The first 11 rows are patterns. Each new row is the sum of 3 different patterns, raised or lowered, with some noise. Before adding, each is slid sideways (what falls off one end comes back at the other) and multiplied by a number that may be negative. Names go in the order of the patterns.
In the rows, zero is written as 128.
Known rows, each followed by the names of its patterns:
[118 143 146 101 140 151 150 138 156 141 102 155 150 113 139 146  97 106
 102 137 142 117 157 112 149 147 105 157 103 126 135 129 133 152 118 118
 121]
Z698
[119  98 136 101 121 127 145 152 125 154 140 100 141 115 129 107 137 128
 120 145 114 142 131 104 135 109 108 104 144 141 157 100 102 126 154 151
 113]
Z259
[102 108 154 126 111 116 121 116 141 127 145 134 154 149 159 109 128 136
  98 108 114 122 137 119 100 151 144 134 127 119 146 135 155 113 147 123
 140]
Z547
[150 134 123 113 135 121 149 102 117 154 122 125 140 150 100 151 107 110
 127 153 127  98 125 107 117 133 142 132 102 105 135 125 103 106 124 146
 129]
Z213
[102 145 134 154 132 109 109 126 136 110 157 126 149 119 151 106 108 116
 126 117 107 112 138 114 156  97 120 158 140 117 120 143 141 147 154 106
 100]
Z935
[158 127 156 126 115 147 139 108 144 145 140 138 105 150 129 136 106 125
 153 132  97 131 122 129 150 111 104 149 119 133 156 133 132 105 118 120
 124]
Z642
[111 132 129  98 113 143 120 139 140 109 110  97 137 135 132 157 124 125
 141 132 131 108 132 124 140 100 159 128 136 102 157 112 115 114 134 132
 127]
Z484
[105 144 107 154 109 113  97 100 108 139 127 103 158 155 102 119 113 110
 140 115  97 107 127 119 111 111 135 120 126  97 131 118 130 102 112 140
 132]
Z30
[ 97 158 127 131 136 132 152 149 152 109 115 152 134 148 159 110 119 123
 105 118 137 119 123 109 148 103 123 147 142 113 104 143 142 101 133 150
 149]
Z764
[129 129 157 106 153 121 146 149 102 125 149 157 153 134 158 121 121 111
 117 133 127 103 111 127 155 112 131 159 153 124 151 113 111 140 117 112
 128]
Z924
[141 100 107 131 157 133 102 114 144 107 108 151 127 118 123 153 153 109
 134 137 104 144 115 159 142 124 107 133 159 135 147 128 145 156 159 137
 146]
Z773

New rows. What belongs after each?
[ 87 121 151 101 105  95  95 174 107 156 118 155 153 126 123 167 130 164
 148 122 127 143 111 146 128 143 129 104 127 160 131 125 126 128 122 116
 148]
Z935 Z642 Z764
[104  82 100  73 119  94  70 119  88  62 133  74 109  64  77  73 138  97
  75 104 113 112  75  56  86 125  57  68 136 115  89  44 107  84 122  68
 117]
Z547 Z764 Z773
[116 101  89  74 115  77 117  72 131  79 125 128  77  99 111 124 117  93
 131 130  96  91  89 115  79  95  87 110 101  94 101  80 143 123  90  85
  82]
Z484 Z30 Z924
[ 87 120 112  89 126  88 106  60 125  97 121 143 129 141 134  75 146 154
  83 105 118 122 139  75 120 108 142  69 120 114 131 120 101 130 124 136
 104]
Z547 Z642 Z484
[139  88  34 122 127 102 119 105 135 110 132 103 129  90  71  58  98 147
 120  66  75  96  75  88 135  96  89 137 136 148  73 121  93  72  83  63
 121]
Z547 Z213 Z773
[151 101  94 100 152  99  86 126 140 103 110  99  76 131 139  84 102  81
 101  88  67  94 133  81 104  99 119  77  72 103  90 123 125  93 102  66
  77]
Z642 Z764 Z773
[148 107  89  96 133 156 134  96  95 105 102 119 106 116  92 143  81 120
 119 139  97 128 139 140 124 128 110 147 100 125  70 117  95 119 101 115
 141]
Z547 Z935 Z30
[125 131 164 131 154 156 123 128 147 159 174 121 135 152 145 133 134 183
 150 128 105 172 191 140 167 141 174 136 193 159 151 156 132 126 148 179
 137]
Z642 Z764 Z773
[138 116 122  89 103 101 140 102  83 129 114 119  74 123 134  80  59 166
  92 110 111 126  44 133 122  84 105  91  64  63 140 123  89 108  85  89
 170]
Z698 Z213 Z764
[ 96 122 118 157 145  99  81 124 123 146 130 133 166 164 149 162  94 101
 144 100 138 110 163 127 169  92 139 157 154 160  89 162 161 200 174 151
 154]
Z213 Z924 Z773
[ 72 109 113  88 109  92 116 127  82 156  92 103  91 171  57  93 121 136
 121  84  73  49 101 143 104 129  74  49 122 118 105 104 143 116 139 130
 153]
Z213 Z935 Z764
[124 140  97 132 115 100 117  96 109 112 118 117 139  86  99 112 130 161
  92 104 103 108  97 100  99 120 129 140 131 139  83 133  96 120  80 146
 106]
Z259 Z642 Z484
[ 68 108  78 103  64  80 112 103  96  80 116 126  76 125 151  82 105 124
 106  33 118  61 111 109  98 153 165 120 108  75 148 152  77 110  97 115
 124]
Z547 Z764 Z924
[129 121 180 102 124 121 172 113 186 125 193 145 141 165 141 145 167 201
 171 140 166 127 113 127 126 182 134 110 144 136 181 135 131 175 184 142
 152]
Z547 Z484 Z924
[ 69  86 108  78  76 114  89 102 136 123  62 127  84  48 120 102  89 138
 138  92 115 145 108  65 141 152 131  91  93 128  80 117 138  82 126  69
 163]
Z698 Z259 Z764
[125 167 185 171 106 120 159 161 170 151 117  95 118 134 169 151 157 117
 147  93  79 175 125 127 182 154 163 134 168 154 105 180 119 158 126 145
 169]
Z259 Z764 Z773
[139 171 135 171 107 144 166 195 176 171 180 182 159 136 140 173 161 175
 201 138 157 176 196 168 158 203 168 146 169 200 172 168 172 124 159 156
 152]
Z30 Z764 Z773
[121 127 168  96 132 121 143 116 129 142 131 127 137 121 160 116 101 126
 104 120 151 114 171 108 162 174 136 158  79  92 167 153 146 151  82 121
 120]
Z698 Z259 Z764
[158 149 149 124 168 201 130 141 179 177 132 189 176 151 169 142 163 136
 168 154 164 160 157 166 188 170 147 163 178 181 177 152 208 158 142 144
 130]
Z698 Z259 Z924
[152 119 167 160 137 180 136 114  99 108 141 141 163 129 121 136 101 144
 117 151 107 149 147 182  83 105 140 170 124 129 117 122 138 140 123 144
 186]
Z259 Z935 Z764
[ 71 103 106 137 111 123 159 114  97 125 165 174 117 120 112 100 130 124
 120 140  71 157 109 132 126 111 117 143 142 137 112 122 140  91  99 104
 137]
Z698 Z935 Z484
[108  77  96  83  95 114 106  70  63 114 128 132 113  84  89  95 127 113
  80  93 108  80 120  66 110  69 124 108 115 100  99 107 116  96 110  77
 132]
Z259 Z213 Z935
[125  91 107  96  90 101  91  98 135 138 112 118  75  82 111  92 101  92
  86 121  99 128  64  74 117 101 117 121 123 111  90 100 168  76 145  96
  75]
Z698 Z259 Z642
[160 105 105  97 133  96 113 145 116 104  82 125  96 133  74 127 129  93
  79 126 127 157 100 121  56 112 165 106 127 152 125  86 108 128 132 106
 160]
Z213 Z935 Z764
[114  58 168 126  91 179 123 141 131 111 153 157  90 121 109 134 125  98
 114 109 127 105 105  96 127 133 135  95 127 145 140 128 118 142 151 114
  93]
Z698 Z547 Z642
[111 134 151  89 148 143 129 122 140 115 121 103 145 156 157 100 131 105
 122 135 127 182 126 122 132 105 138 113 103 108 106 123 128 140  97 193
 105]
Z935 Z484 Z30
[ 79 125 152  96 176 151 133 139  79 133 106 114 136 115 151 142 100 119
 134  99 151 137 113 139 134 147 126 165 125  88 179 137 109 127 130  79
 107]
Z698 Z642 Z30
[144 120  90 117 121 105 104 147 102 104 123 159 143  87 124 136 131 107
 177 131 108 144 100 133 140 157 113 118 149 132 118 156 122 116 108 111
 110]
Z935 Z484 Z764
[127 156 122 129  91 107 133 126 102  78 111 125 104  94 131  90 137  83
 117 156 177 121  98 101 135 151  68 106 134 115 116 141 104 124 135 130
 114]
Z547 Z30 Z773
[139 106  86 122  91 105  85 129  86 126 171 145 141 115 145 121  87 136
  93 115 154  80 135 126 119 104 115  82 101 166 160 140  98  93 107 118
 131]
Z698 Z935 Z484
[118 151 172 174 163 128 165 126 137 168 147 140 175 153 176 180 121 170
 122 172 109 162 135 162 190 156 113 157 181 122 168 183 148 153 151 156
 181]
Z698 Z213 Z484
[145 101 178 160 143 158 186 153 101 139 151 174 169 143 185 171 168 177
 201 160 155 175 169 161 146 199 143 123  99 153 166 137 159 129 159 156
 161]
Z698 Z642 Z764
[ 73  90  93  94 101  82 125  94 103 104  67 110 139  80 100  99 112 123
  68 101 133  64 133 101  90  72 114  94  98 105  91 120 128 115 113 154
 134]
Z642 Z484 Z924
[105  83 113  64 107  97  93  77  87  69 132 112  77 122 119  88 109  97
 111 104 106  91 108  80 110  81 108 112  81  84 101  69  69 102  75 103
  85]
Z547 Z484 Z773
[172 163 116 149 133 121 154 144 171 147 126 139 164 123 159 155 131 126
 155 108 179 175 126 105 170 153 160 165 146 114 122 160 184 175 169 160
 177]
Z213 Z935 Z484
[116 113 171  98 127 140 146 127 129 156 121  86 168 116 173 111 106 130
 145  94  91 130 113 119  94 145  87 103 134 122 126 132 149 136  88 143
 155]
Z484 Z764 Z773
[100  75 110 120 113 123 139 105 110 107 129 130 159 126 120 108 156  94
 114 123 116  94 100  84 128 115 115  81 108 136 117  84 130 140 129 127
 152]
Z935 Z30 Z764
[ 87  98 144 149 115 162 116 178 108 129 190 117 148 137 203 177 137 145
 117 132 131  98 154 140  95 112 137 200 130 177 183 200 138 185 135 107
 139]
Z547 Z924 Z773
[ 89 176 142 157 167 167 179 167 177 105 133 173 153 150 187 160 155 128
 127 166 150 140 127 115 195 148 134 165 154 136 126 122 116 114 171 198
 197]
Z935 Z30 Z764
[168 143 126  98 129 123 126 143 123 141 155 125 122 140 156 123 153 112
 154 127 166 119 157 110 149 104 110 141 147  93 127 127 100 129 128 126
 130]
Z547 Z484 Z764
[179 113 145 160 197 136 163 170 169 150 164 137 199 100 157 156 180 162
 172 189 138 162 128 142 111 146 163 131 184 167 133 150 188 192 146 134
 187]
Z213 Z30 Z773
[147 131 112 186 151 147 136 154 173 117 169 164 129 167 132 184 176 144
 133 156 184 152 159 130 162 160 175 149 173 151 107 141 160 155 153 121
 131]
Z213 Z484 Z773
[137 164 118 132 120 161 148 131 133 109 123 130 152 146 192 155  97 144
 139 131 131 193 202  99 133 137  98 137 132 152 149 141 178 133 163 117
 147]
Z484 Z764 Z773
[154 130 115 132 166 102 157 121 145  87 168 146 147 103 137 186 126 109
 166 122 121 144 104  89 140 156 112  89  97  78 126 168 173 105 100  76
 113]
Z213 Z935 Z764
[ 91  87 119 122 107  68 133  65  85 110  99  83  62  76 112  80 129 106
 130  85 129  64 108 135 128 176 148 105  72  70 148 100 154 135  79  53
 127]
Z935 Z484 Z764
[ 96 101 150 154  98  86 149 128 114 102 107 116 127 145 176  91  89  75
 100 150 149 140 117 126  94 113  95 163  87 126 149 141 131 126 168 131
 148]
Z213 Z935 Z764
[140 123 191 163 151 150 171 141 133 127 161 185 148 132 166 160 121 125
 136 147 172 155 117 146 153 165 159 152 207 164 143 172 159 145 125 158
 171]
Z259 Z484 Z773
[ 79  90 117 138  64 122 121 103 134 106  63  90  66 103 154 116  77 125
 130  53  86 141  87 159 111  56  97  95  93 119 117 156 112  88 116 120
 112]
Z642 Z484 Z30
[108  88  87 101 163  98 135 132 141 150 168 121 110 143  49  65 105 150
 119  61  76 127  95  97 141 107  97  93 158 121  87  98 127  81 113 132
 141]
Z547 Z213 Z773
[119 153 112 161 166 168 157 155 117 159 167 118 151 199 142 167 137 128
 174 174 173 146 158 174 188 125 163 145 190 168 120 159 191 190 140 164
 184]
Z484 Z30 Z924
[122 149 135 132 155 128 112 141  90 122 142 148 142 138  87 131 172 173
 110 129 147 157 102 147 145 158 141 132 156 157 148  93 111 161 101 153
 128]
Z935 Z30 Z764
